The groups are shells around one centre, one inside the other: the same stretched ball of 7 dimensions in 7 sizes.
In the rows, zero is written as 128.
Known rows, each followed by its group:
[111  79 142 103 106 117 145  88 124 159]
Z_927
[134 115 188  88  93 144 172  98 124 186]
Z_668
[145 161 145 119 134 163 158  97 138  89]
Z_927
[100 105 113 126 123 151 110 111 135 152]
Z_468
[133 154 103 135 140 156 131 105 145  91]
Z_468
[ 83 119 112 151 122  91  94 121 142 177]
Z_668
[138 106 184  96  98 101 178  93 119 159]
Z_60
[109  72 171 103 105 107 144 101 115 173]
Z_668
[157  94 127 122 161 155 114  87 145 118]
Z_668
[120 134 153 135 127 133 140 160 105  95]
Z_668
[112  78 187 109 155 187 102  85 132 156]
Z_927
[117 102 151 104 123 168 154 105 110  87]
Z_60
[ 62 130 148 125  87 112 140 127 115 163]
Z_489
[123 119 191 111 125 133 149 100 124 143]
Z_964
[122  87  67 156 179 151  55 104 158 122]
Z_60
[113  94 145 148 169 140  59 110 152 186]
Z_489
[148 134  92 165 159  93  98 136 146 111]
Z_927
[122 143 107 148 157 164  86 106 161 144]
Z_964
[173 151 188 114 109 103 199 153  99  89]
Z_60
[181 135 160 126 155 156 121 108 154 163]
Z_847
[116 116 142 126 144 154 133 112 118  74]
Z_964
[108  94  86 138 140 130  80  87 161 184]
Z_847
[ 85  71  88 155 171 124  34  72 171 188]
Z_60
[107  57 175 120 123  80 117 111 116 183]
Z_60
[132 128 158 101 105 148 166  96 129 145]
Z_964
[ 74 141 116 138 108 129 106 111 147 189]
Z_847
[133 106  87 154 175 154  58 105 167 157]
Z_489
[130  95 189 109 138 139 131  87 131 158]
Z_964
[115 111 195 102 123 172 147 105 116 136]
Z_668
[101  74 167 137 146  99  91 114 127 175]
Z_489
[124 137 120 149 154 121  97  96 159 144]
Z_468
[137 155 134 156 179 163  93 120 149  94]
Z_847
[185 106 176 106 128 128 177 137 105  93]
Z_927
[123 120 107 151 188 198  62 106 157 111]
Z_60
[ 65 113 138 129 105 117 119 112 125 167]
Z_468
[119 133 100 166 164 107  92 130 140  89]
Z_468
[148 107 175 139 176 155  94 125 134 131]
Z_847
[106 118 136 132 107  90 160 152  94  79]
Z_964
[ 96  86 119 152 170 118  72  95 142 120]
Z_468
[132 178 127 140 131 144 135 124 144 117]
Z_468
[ 88 110 112 146 146 126  61  73 176 222]
Z_60
[101  95 202 104 110 127 133  93 127 209]
Z_489
[161 151 156 125 145 182 129 126 142 137]
Z_847
[164  98 126 141 186 140  90  91 154 111]
Z_668
[134 175 176 115  93 133 176 137 123 155]
Z_847
[122  90 166 107 101 101 171 132  94 113]
Z_468
[127 143 130 134 135 137 158 139 105  30]
Z_668
[ 86 129 140 105  58  99 200 143  87 106]
Z_927
[168 133 171 112 155 175 130  76 156 150]
Z_927
[ 61  63 129 135 136 123  63  87 145 210]
Z_60
[135  87 153 145 162 107  90 130 131 148]
Z_847
[120 183 113 147 118 111 157 143 123  69]
Z_489
[105 160 111 147 114 112 125 132 139 143]
Z_964
[ 87 142 117 151 111  99 129 164 110 108]
Z_847
[110 114  73 159 153 101  85 102 154 122]
Z_489
[141  93 176 123 145 119 138 126 109  99]
Z_964
[124 115 118 138 141 155  87 122 151 183]
Z_927
[121 171 170 113  60  91 211 168  92 125]
Z_927
[126 138  96 153 145 124  84 111 166 180]
Z_489
[121 127 131 144 151 122  89  88 164 180]
Z_668
[ 86  98 150 117 103 118 147 126 102 119]
Z_964
[145  60 178 124 178 150  80  88 143 170]
Z_489
[123 128 149 127 146 144 131  95 133  98]
Z_468

New rows. What belongs after each?
[106 108 148 121 122 150 137 134 108 107]
Z_964
[ 84  96 163 133 150 151  77  90 146 188]
Z_668
[143  75 153 123 148 116 129 114 116 106]
Z_468
[129  97 148 132 177 164  93  83 144 110]
Z_468
[136  97 203 108 152 159 136  91 121 118]
Z_847
[120 142 142 118  70  76 204 168  85  92]
Z_489
[133  88 128 130 178 185  62  67 172 182]
Z_847
[146  90 190 130 170 131 125 126 109  79]
Z_60
[114 101 153 116 146 177 105  79 146 158]
Z_468
[149 100 180 126 178 173  99  99 139 129]
Z_468
[129 125 127 141 138 117 150 161  95  26]
Z_847
[137 113 126 127 156 174  86  78 169 186]
Z_668
[150 122 161 101 120 164 167 107 121 111]
Z_964
[ 95  83 152 134 162 163  81 106 130 133]
Z_668
[ 97 145  82 150 113  95 134 135 126  93]
Z_468
[ 91 119  84 161 179 176  47 100 162 125]
Z_60
[118 146 118 147 130 124 106 131 146 164]
Z_468
[151  84  99 160 203 133  58 102 157 106]
Z_847
[165 119 155 131 178 178  95  96 157 142]
Z_468
[145 130 199  90 108 165 173  95 127 162]
Z_489
[149 143 133 145 145 109 141 141 121  71]
Z_964
[129 138 147 139 161 177 105 123 137 109]
Z_468
[ 91 107 185 114 126 145 128  94 125 153]
Z_668
[159 141 181 121 140 147 139 114 138 150]
Z_468
[ 85  65 133 131 140 133  75 101 138 190]
Z_489
[102  95 101 160 179 141  57 111 147 119]
Z_964
[127 133 166 123 149 181 129 114 126  98]
Z_468
[154 166  97 134 134 156 144 119 144  88]
Z_668
[126 161 132 104  68 113 213 131 105  93]
Z_847
[151 142  71 163 190 174  65 108 173 105]
Z_60
[148 150  93 148 141 117 118 117 154 127]
Z_468
[160 124 167 108 110 127 158 120 130 176]
Z_468
[174 115 139 119 136 143 143 125 130 125]
Z_468
[123  98 169 115 106  82 168 130  98 112]
Z_668
[170  88 121 130 168 156  84  95 163 176]
Z_60
[138 132 194 108  92  98 177 132 112 170]
Z_489
[129 132 173 111 108 151 173 153  94  89]
Z_668
[151 147 102 124 114 139 160 131 129 100]
Z_468
[154  93 153 105 146 169 134  86 135 127]
Z_489
[ 87 137 120 151 136 137  88 122 146 163]
Z_668
[ 90 128 131 146 115  89 118 140 123 149]
Z_468
[151 149 117 150 166 140 119 124 139  66]
Z_964
[129 125 133 135 110  90 173 178  83  46]
Z_60
[ 93 114 171 103  91 117 173 106 106 129]
Z_489
[125 102 142 123 106  76 144 117 124 165]
Z_668
[153  93 157 104 109 120 160 125 114 148]
Z_668
[127  94 103 147 173 159  66 107 154 142]
Z_468
[130 103  81 150 172 133  88  93 151  89]
Z_847
[ 83  80 126 146 148 104  71  96 145 179]
Z_468
[158 161 170 125 145 174 158 139 117  66]
Z_847
[169 114 194 111 137 122 164 117 116 113]
Z_489
[134 147 159 118  97 133 165 156 111 142]
Z_489
[122 125  76 166 179 145  65 114 158 103]
Z_468
[110 137 109 167 154 107  95 148 131  97]
Z_489
[147 159 157 124 126 135 183 141 103  37]
Z_489
[156  86 111 130 154 137 109 113 137 122]
Z_489
